The same things were measured in two ways. Each way mixes the same 11 hidden numbers, adds some noise and spreads widely along 5 directions of its own, which tell nothing about the thing.
Some things both ways: the first way, then the second way.
[-11   2  66 -12 -12  45  -1 -33 -13 -13   4 -23  -7 -19  19 -44   1  10
 -22  25  42  44]
[-23  14  -9  21  15   4  11  25  42 -14  21  -1   8 -13   8 -14 -10   9]

[-34   8  43 -60   5  69 -47   4 -29   2  28 -17  28 -66  27 -50 -10  -1
  16   7  18  47]
[  5   0 -10  -8   8  24 -20   5  35  16  50 -38 -23 -17  44  -1   0 -33]

[ -8 -12  25 -14  -4  12  18 -22   6 -31  -4  -9 -20   9  -2 -13  17  -7
  -2   6  28 -10]
[  8   0  10  14   5   3  13   1 -18   2 -15   6 -13  31 -21 -30 -40 -27]

[-19   8   3  34  10   7  12   8  11 -28  23  10 -31  -4  -7  16 -10  20
  11  -3  30  21]
[ 19 -17 -17  19  20  -8 -32  37 -29 -21  53  52  41  66  -4  12  21 -15]

[ -3   8  11   6   3  -1  10  16  11   2  18  -1 -10  -6 -11  36 -22 -19
  14 -20   4  11]
[ 30  -8   9  13   8 -24 -10  27 -41  -9   5 -16 -24  -5   3 -19 -55 -10]

[-51  16 -18  37  36  26  29  28  -9 -11  17   9   0 -13  -3 -19  12  27
 -33  -9  22  11]
[ -7  46 -27   9  -5   1  23   1   9  17 -47 -22   8   9 -58  -5  -7  15]

[ 16  30 -36  26 -11 -40  52  16   5 -24  28 -16 -25   1 -16  40  -4 -13
  42  12   3 -20]
[-26 -30  18  29   9   6   1  72  27 -37   4   5  56  25  15  -3  -9 -14]

[ 16  10 -31  -1  12  -7   6  41   2   2  26   5   2 -23  -7  46 -13 -19
   8 -20 -28  31]
[ 19   2 -19  16 -15 -15 -13  14 -22   6  -7  -1  24  -1   4  20  43  28]

[  9 -19  22 -27   0  21 -16 -11  -9  14   5 -14  -3  14  -4 -24   1  -8
 -10   8   0  28]
[ 12  -5 -21  -3 -20 -12 -13  24  10  17  -9 -22 -26 -34  26  -7  15 -36]

[ 25  15  -6 -31 -11   7  11  13 -16 -15  37 -10   2 -25  19  18  -5 -21
   9 -12   7  12]
[ 20 -10  13   7  18   7 -15  -8   8   4  29 -16  -4  28  10 -29 -51 -10]

[ 11  10  -9 -13  -3  32  -1   8   3  -6  21  -5 -26 -30  11  17  40 -29
   8  11  23  28]
[-19 -13  14 -15 -14  35   2 -19  -5 -24  26  12  53  19 -11 -18  55  11]

[ 16   4  11  14 -17  -3  20 -15  -5   8   1 -24 -23  19  -9  -6   9 -12
   5  26  -6   4]
[-36  11 -24   1 -12  -4  32  20  20 -10 -43  33  57 -10 -30  19  28  22]

[-48  21   4  45   9  29   7   6   3  -9   7 -10  -4 -27  -7  -3   8  14
  -4  -3  15  -6]
[  0 -42  58   9   0  12  22  14  -2 -26 -15  -9  -3  -2  36  -6 -27 -11]

[-24  24  34 -19 -14  53   8  15 -18  -5  27  -3  -4 -29   1   0 -29  -1
  16  -9   3  32]
[  5   6 -10 -18 -13  -2 -12  22   5   0   0 -13  14 -25  13  10  45 -24]

[-30  -7 -19  64  25  17   5  20   4 -23  14   5 -18  -9   3  15   8  12
 -29   4  37   8]
[  4 -14  55  12  11   6   5  -5 -21 -15  12  11 -31  26  10   3  -1   3]

[ -7 -18  26   6  -2  26 -10  -6 -12   4  15 -25  -3  -8  -1 -23  -8  -1
  19  13  -9   1]
[-16  52 -38 -21   1   2  19   2  22  20 -21   1  23 -35 -42  21  15  -4]

[-24  21  -2  52 -10 -28  14  -4  25 -29  19 -18 -18   3 -43  24 -18  20
  40 -12   6 -39]
[  8  20 -27 -13   2 -24 -13  17 -12  28  -1  10 -29 -29 -12   1 -13 -48]

[ 33 -36  -5  22   7   2 -10  26 -33  16  26 -10  -2  11  10  -2   0 -17
 -27  12 -18  23]
[-10  17 -19  -6  -5   3  -3  -7   7  13  -2  11  19 -13 -21  23  43  13]

[ 31 -40  15  37  -6  23  19   1 -31   1  19 -15 -22  23   9  -9  -1  -6
 -33  19 -10  16]
[-12   6  38   8  18  -1  31   0   9 -15 -35  24  39  15 -42  11 -27  30]

[ 18 -34 -22  52   8  10  14  37 -38  19  33  -9   3  15  14  21 -19 -18
 -31 -13 -25 -13]
[ -7  17 -13  -9 -14 -25  16  49  -5  11 -48  -6  -2 -42  11   3 -15 -47]

[-15  10 -10 -33  -9  43 -61  10   2 -17  45  -5 -10 -23 -23   7   6  -4
  18  -5  45  26]
[-26  32 -44  -7   3 -24  -9   0 -15  33   6  64  -6   9 -45   9  12 -14]

[ 28   8  26 -13 -24   2  18 -34  10   2  -5 -24 -22  20 -20  -5   9  -4
  -2  16  -2  24]
[ 16 -59  18   4  -9  11 -25   8  16 -20  25   6  59  14  38   1  32  12]

[-27  15  24 -24   8  35  12   6 -18   7  -1  -6  12 -21  22 -19  -5 -10
 -13   2   8  27]
[  8  -8  11   9 -12   9  16  11  12 -10 -22 -37 -14 -11  30  -3   2   1]

[ -5 -14  17  11  11  40  27   9 -31   2  11  -3  -4  -3  39 -15  -4  -6
 -34   6  11  26]
[  8  -5   1   3   0  11   2  30   5 -14   9 -11  23  25  21 -10   1 -26]

[ 23 -21 -24 -23   7  -6 -16  30  -5  20  22 -11  -2   4  -1  39  -9 -51
  24   2  -7   4]
[ 13  -7  63  -4   7   3   9 -10 -11 -10 -17 -45 -53 -27  -1  -3 -39   8]

[-13  -2 -26 -29  13  16 -40  12  12  23  13 -10  -7   3 -18   1  33 -29
  10   3  24   6]
[ -7   3 -31 -30  -8  19 -10 -46 -31  23   6  24  34  35 -57  12  23  16]

[-22  -7  15 -25  17  12 -16   9   6 -24  10   2   5 -19   3   2 -12  -8
   5  -9  27  15]
[ 23 -22  26  29   5  12 -16  17   0 -20  29 -24 -26  -2  42   1  26 -12]

Other things, the second way, with their names:
(842): [-13 -10  18   4  -5  -1   4  46   7 -44   8  -1   3 -10  18  -6  34 -11]
(288): [ 28 -25  42 -11 -23 -16  20   6   4 -17 -40 -10 -40 -24  44 -23   9 -22]
(555): [ -4 -21  47  32  15  -1  10  25   9 -25   2  -8 -10   1  16 -13 -37   7]
(539): [  1  14 -54  12 -11 -12  -8  35  44  29 -12  -2  16 -29  32  25  35 -24]
(90): [ -2  13 -35   6 -23 -26  -3  23 -21  31 -17 -12 -29 -32  12 -24 -20 -30]
(340): [-10   9  -5 -18 -13  -4   0  19  -1  -4  -6 -10  -1 -34 -13  -1  29 -14]
(141): [-10  -4   1 -13 -13  14   5  -4   8 -17 -10  16  49  -5 -16  25  69  17]
(102): [ -6  28  -9   3  -1 -18  39   7   5  -7 -40  32   8 -17 -24  -3   0   5]
(422): [ 20  11   4  19   4  -3 -12   1  -1  28  -4 -35 -29   1   9   7 -19  -5]
(378): [-11  -1  -6   9  -7 -10  18  19   2  -5 -18   5   7 -21  15 -14 -21  -6]
(804): [-22 -14  21  39  15 -12  28  43  17 -28 -19  15  -4 -18   4 -20 -57 -12]
(650): [ 17  15  34 -12   7   2   6 -32 -16   1 -23 -32 -34  -7 -46   2 -19  24]
(231): [ 25 -31 -23 -12 -15   6 -30 -16 -20  21  44   2 -10   3  47 -21   6 -35]
(9): [ 26  -3  -5 -34 -15  26 -19 -49  -3   9  21 -33 -31 -16  -1   9  59  -3]
(949): [-22  37 -68   7 -21 -32  14  57 -23  21 -48  21   0   4 -32 -12 -11 -43]
(711): [-41  37 -64 -10  12   4  20  12  23   3  11  35  15   5 -38 -17 -26 -22]
(227): [ 17  17 -12 -10   3  17  -1 -37  10  18   2  13  49  37 -34   4  27  22]
(771): [  3  -1 -16  -2 -15  -3   1  17   3   4 -11 -22 -18 -23  13 -26 -13 -41]
(882): [ 15 -49 -46  15  -4   7 -35  31 -36  25  51  16  28  62  54 -12 -44 -50]
(590): [  7  -2 -16 -13 -13  11  13 -27  -3   4   6  -8  -7 -28  17 -25  -8  -4]
(883): [ 10 -25  32  20  -4 -17 -12  62  18 -12 -14 -36 -19 -21  38 -20 -24 -45]
(29): [  9 -28  49  -1   8  14  -4  12   3 -27  21 -33 -14 -29  45   7  -7  -7]
(726): [ -2   8  30  -3  15  15   1 -56  -1   9   7   1   3 -15 -47   5  -9  43]
(561): [  2  -1   3   2  -1   2   6 -10  -5   5  -3   1  18   6  -9  -4 -16  21]
(89): [ 16  20 -10   9 -12 -15  21  15   8 -15 -32 -26 -32 -28  -3 -32  -1  -8]
(42): [-22  -3   0  -4  -2  -2  -1   8   1   0  -6  20  14   9 -13  19  19  12]
(85): [-10 -14  26  20   6   9   3 -18 -20  -7  21  13 -32  25 -11 -33 -28   6]
(776): [ 24 -31  24   9  15  20 -35 -10 -39   2  64  11   1  68  17  -5  -2 -14]
(262): [-26  10   2  14  -5  16  29  -5  23 -20 -13 -18  -6 -23 -17 -32  -5  15]
(482): [ -1  27 -49  21   3 -32   8   4  -8   8 -32  23  -1 -15 -68  -1 -24  34]
(499): [ 26 -27   4 -36   4  26 -28 -46 -14  20  57  -5 -23  22  34  -7  -8 -28]
(107): [  7 -17  20  13   5   3  -7   3  -3 -18  11   3  -8   1   0  -3  12   0]
(521): [  5   2 -21 -32 -16   4 -37  17 -52  45  22 -21 -27  15  16  11   5 -75]
(890): [ 29  22 -35   3  12  17 -40 -23   9  33  38 -17  -6  31 -39  -8  17 -23]
(273): [ -1 -15  -5  14 -12   6  -1  16  24   2  -8 -44 -28 -28  15 -52 -38 -38]
(132): [ -2  61 -61  23   0 -21  52  19  -8   0 -52  30   6  19 -37  17   1  27]
(444): [ 14 -13  41   5   8   5   7  -2  11 -22   7 -11  10 -11  16  -4  -3  21]
(187): [  2 -56  73  14  -5  23  12 -23   6 -22   0 -16  -3  -2  42 -15 -15  22]
(799): [-29  29 -32  -1   1  -2   7 -25 -20  32   0  23  -4   8 -40   5 -18  24]
(185): [ -8 -14  21 -13  -2  -4  15   8  25 -29  -8   3 -12 -45  -2 -19  -1  -3]
(491): [ 11   5 -23 -31 -16   7 -16 -23  12  38  -4  -7  -8   0   8   0  27 -37]
(706): [ 16 -13  30 -19   7   5 -29  -4 -20  12  34 -13 -13 -10  11  -5 -10 -34]
(625): [-28 -43  55  -8 -24  38  10  37  18 -23  15 -28  -4   1  90  -7  40 -48]
(652): [  3 -25  -1   4   6   8  -7   9   1 -16  15  12  30  11  -2   1  -2  -2]
(446): [  7  -9  16   5  -9  -4   0  17 -16 -10  -6   0  19   4   0  -9  12  -1]
(524): [  7  29 -11 -15   1  -8  14   7  20  -1 -18 -30   0 -44 -15  -8 -16   2]
(740): [-21  15 -14 -12   0   7  -1  13  18  15   0  -9   9 -11   3  18   6 -11]
(895): [ 22   7  35 -10 -15   6  25 -40 -28   0 -25 -20 -40 -30  -3 -22   5   2]
(215): [ -2 -20  37   4   2  23  18 -21  23 -38   1  -3  24 -22   4   3  29  38]
(702): [-13  26 -47   6 -16   0  13   9  16   9 -41   8  23  12 -37   2  34  -3]
(969): [ 17  18 -14 -16  13   1 -24 -23  14 -11  38   5  19 -17 -37  -5  35  19]
(248): [ -6  53  -4  -7   2  -6  42  -3  18 -17 -41 -15   6 -50 -35  13  16  34]
(509): [ -4  25  -2  12   7   5  28  16  26   3 -27  -7  19  -2  -3   6 -16  -3]
(163): [-14  12  15  14  -5  -5  29   6  33  -4 -48 -14 -13 -28 -28 -17 -17   8]
(173): [-20   9 -14   0   0 -14   8  38 -20  -4  -6  13  -6   9 -14 -16 -33 -27]
(4): [  2  15  25 -10  -6  23  16 -50 -10  -9  -2 -17 -24 -34 -25   2  38  31]
(64): [ 16 -31  25  -5  -7  38 -17 -16  12 -11  29 -27  24   6  21   1  45  -5]
(526): [ -5  19 -30 -16 -14  10  -3 -22   0  23   8   6   8  17   7  21  53  14]
(623): [ 39 -59   8  -4  -9   5 -28  46   8 -20  35 -20 -15   1  87 -19   6 -75]
(528): [  0   0  26   4  -4 -16   6  14   1  -8 -15  13  15 -13   3 -14   2  -1]
(36): [ -7  19 -66  -4 -10 -27 -15  38  -6  23  -6  34  28   4  -8  13  22 -29]
(123): [ -9  -8 -36  -1 -10 -10 -14  22 -17  13   6  21  -8   2  -7  -6  -2 -32]
(139): [-18  -3   7  -4   3  26   3 -22  -6 -17  30  37  48  30 -16   8  49  23]
(203): [ 14  -2  -8   5  -4  13 -13  -8 -31  27   4 -15   9  48 -19 -10 -19 -15]
(545): [  6 -13 -45 -30  18  18 -74  -6 -10  52  86  35  63  64   5  47  25 -36]
(872): [ -4   4   7 -14 -10  -5  16  23 -24 -23   1   5   5 -34  16 -14   9 -23]
(418): [ -3 -11  14   0 -18   4  13  27  26 -19 -18 -43 -31 -37  31 -25   3 -23]
(427): [  7 -15  21 -27   3  18 -31 -26   4  15  34  11  11  20  13  20  44 -16]
(535): [ -4 -19  13  16   4   9 -17  45  13 -11  17 -12  21  -5  17   7  10 -33]
(677): [ 12   7 -20   1  10  15 -10   8  14 -15  22  -3  47  -1 -13  13  31   4]
(601): [ -1 -39  72  -8 -14  16  13 -20 -16 -21  -7  -7 -46 -30  24 -23  10 -22]
(527): [-27  17   7 -17 -17  11  25 -25   3  -2 -23   3  12 -38 -25 -11  34  17]
(92): [ 20 -48  12  24  -9   7 -13  46  23 -48  23 -27  28  -9  47 -30  16 -11]
(58): [ -6  -9 -22  -4  -2   1 -25  31 -14   2  32  25  29  30   7   7  31 -33]
(452): [-30  -6  43  13   7  -4  52  22  39 -28 -49  -1 -12 -34  18  -6 -46   9]
(761): [ 15 -34  26   9   3   1  -6  24  -9  -5  22  11  -2  28  54 -26 -30 -49]
(858): [-20  18  42 -11   1  11  20 -17  59   2 -25 -23 -28 -55 -10  -6  18  -1]
(788): [  2  -7 -17  18 -15 -11  12  24  14 -14 -19   7 -12 -22  18 -11  21 -10]
(673): [ 30 -34  51  10  24   2 -17  15  16  -8  34 -12   7  17  60   6 -31  -6]
(939): [  3 -26  81  14  11   0   5  12  10 -25 -10   1  15   8   7  14   8  23]
(265): [ -4  -8 -20   2  10  -4 -17   3 -34  11  27  26  25  38 -13  -2 -33  -4]
(459): [ 52 -51  61 -19 -10  26 -13 -13 -28  -9  37 -46 -24  17  90 -23 -10 -37]
(891): [ -6  18 -24   8   7   5 -22  45   1  10  18  -6  24  34  -5  27  33 -26]
(792): [  9  -7  34  12   8  10  10   1   2  -2  -3 -17  -2   7  20  -1 -25   0]
(343): [ -7 -27  36   0 -15   8  20 -11   5 -33 -33  -8   0 -35 -17  -7  17  25]
(547): [ 18 -29  -7  -5   1   8 -39  18 -18  10  45 -18   0  21  33  -6 -17 -39]
(892): [-34   2  10  11 -15   1   8  11  34  36 -42 -24 -16 -18   7  -3 -17 -11]

Some of these things the first way, each followed by its name:
[-18 -10  31 -49 -10  58 -39  -2 -20   2  33 -27  14 -16 -15 -26 -27  -6
   4   7  17  29]	(545)
[ 12   5  -5  -4   3   4 -26   4  -5  16  17 -16  10 -32  22  11  24 -25
  -1 -15  -2  -1]	(590)
[  0 -10  11  -3   3  28   6  10 -18 -11  17 -13   8 -24  19  -1  -7 -12
 -10  -2  -3  12]	(792)
[-27  17  10 -45   3  76 -43   7   3  -7  34  -1   3 -55   2   4  -2   0
  15 -20  27  45]	(444)
[-29  -8  15  -9  20  42  -2  32 -30 -13  26   1  28 -31   7 -19 -24   7
 -36 -18   2  30]	(422)
[-54   6  -8  -4  26  39   8  28  -6 -20  24   4   3 -16  -7  -2 -22   8
  -2  -2  38  17]	(891)
[ 15  35  23 -11 -32  -3  28  10   2  -7  21 -16 -30 -26 -16  22 -12 -22
  72  18 -26  18]	(340)
[ 19 -16  16   4 -15  16  19 -27  -3 -24   2 -18 -13   7  16   7   4 -13
 -19   4  21  -6]	(761)
[ 36 -31  -3  18  -8 -12   4 -32  12  -7  -4 -21 -29  40   4  15  15 -14
  -5  12  12 -15]	(102)
[-33  30  10  44  -2  18  52  15  -8 -29  27  -3 -11  -5 -24   5 -25  29
 -14 -12  14   6]	(883)
[-24  33 -12  -6   7  32 -14  35  -3  -6  37   0  15 -56  -8  18   1  -7
  -4 -30   3  24]	(90)
[ 20 -17  37 -39 -12  52   5  18 -57  -6  31 -11  18 -39  48 -25 -22 -19
   0   3 -32  33]	(509)
[ -5  -6 -11   9  11  53   6  21 -33   6  11 -14  -2 -40  47  -8  24 -28
 -17  35   7  31]	(625)
[  5   4  21 -33  -7   8   9  -4  13 -34   6  -7 -16 -28   0  15   3 -21
  36  10  13  20]	(776)
[-40  15  13   3  16  53 -17   7 -15   9  23   4  -1 -25  17 -32  -3  28
   2 -11  10  30]	(623)
[  7 -14 -59 -35   7  22 -49  20   2  -1  41  -9  -2   3 -10  36   4 -28
   8 -10  35  -2]	(427)
[ 25  -7  10 -45   4  22 -11   4 -11  13  23   2  -9  -2  19  -3   8 -21
  -4  -5  10  47]	(92)
[ 37   7  54 -33 -44  13  -5 -35  -8  12  10 -26 -38  10  -3 -14   3 -22
  41  32  -2  33]	(185)
[ -6  13 -11 -19  -7   5 -14  -6  14  -3  11 -19   4  -6  -6  28   5 -28
   0 -16  31 -15]	(378)
[  5 -19   7  17  15 -22  27   6  -8 -34  21  -1  -9  12  -8 -26   1  20
 -10   2   5  -1]	(890)
[-60  12  32  17  15  71 -16   3  11 -20   3   6  -1 -47  -2 -13  16  20
 -21 -24  25  18]	(895)
[  3 -11 -11   6  20  19   5  16 -18  10  18  12  -6  11  29   6   6 -10
 -42 -14  25  23]	(89)
[-21  14  21 -32  -3  61 -28   4 -11  -2  14 -10  10 -44   6 -16  19 -13
 -21  -3  19  38]	(187)
[-14  21   3 -28  -7  10 -15   6  11  -4  18 -14   2 -19 -13  24  -4 -30
  15 -11  30   1]	(265)
[-16  -4   8  -2  12  17  -4  10  -5  11  12 -13   6   0  -1  -2  -7 -15
 -15  -3  20  12]	(547)
[  1 -34  10  15  21  -1  32  -9   7  -7 -17 -15 -11  25  -7 -17  22 -11
 -35  16   8   1]	(203)
[-19   4  47   7 -18  32   7 -10  10 -25  16 -22 -16 -17 -28   4 -18   2
  20  -1  14   6]	(706)
[ -6  -5  25 -41 -17  61 -31 -10 -18 -20  33 -19  -8 -19  -8 -32   4   3
   7  13  27  28]	(858)
[ 17  -3  25  10  -8   6  19 -11  -4   4   1 -21  -9   2   2  -1   6 -14
 -16  12  -6  17]	(561)
[ 16   0  -3 -16  -2  -3 -12   5   7 -19  15  -7 -15 -17   5  17  31 -32
  -1  10  37  16]	(85)
[-15   7  -5  19   4   4   5   4   4   3  13 -10  -6  -2   5  27 -15 -12
   8 -10  14  -7]	(248)
[ -2  11 -34  -8   1   2 -13  17  -1   1  33  -5  -3   8 -15  30 -11  -9
   7 -17  17  -1]	(36)
[ -8 -17  30 -11  -2  13 -12  -3  -3  11   3 -25   6   4   4   8 -23 -33
  -1   3  19   0]	(29)
[-13  25  20 -17 -15  23  22 -16  27 -25   1 -10 -26 -14 -25  18   3  -6
  27   0  17  16]	(446)
[-20   7  72 -17 -13  24  30 -32   2 -22 -17 -21 -13  -9  -8 -43   2   5
   9  23   4  19]	(64)
[-21  17  47 -19 -21  40  -4 -27  27 -12  -4 -21 -23 -23  -6  23  -5 -24
  38  -2  30   3]	(872)
[-31   2  23 -21   6  42 -26   9  -5 -13  22   4  -5 -13  -5  -9  -5   1
 -12  -9  41  29]	(107)
[-12  22  21  13 -13  30  15  18 -20  -4  20  -4 -16 -20  -1  -6  -8   3
  13   7 -11  27]	(141)
[ 15   3  17   4 -12 -52  11 -20  22   2  -5 -14 -23  47 -38   6  -1  -7
   8   7  10  -6]	(482)
[-11 -33 -23  33  18  17 -39  -3  21  -5   4 -10 -22  11 -16  11  43 -13
 -19   3  37 -13]	(601)
[-12  19  -4 -13   6  22 -11  47 -27  -5  55   8  11 -50  16  12 -24  -4
  31 -28  -8  19]	(677)
[ -9  24   8 -12 -10   1 -11  12  -2  -1  22  -7 -11 -16 -15  -1   4 -11
  32   4   6  14]	(123)
[ 30  -5   0   5 -14  22  18 -19  -8   7  -3  -5 -32  26  15   7  13  -5
 -14  10  -8  23]	(288)
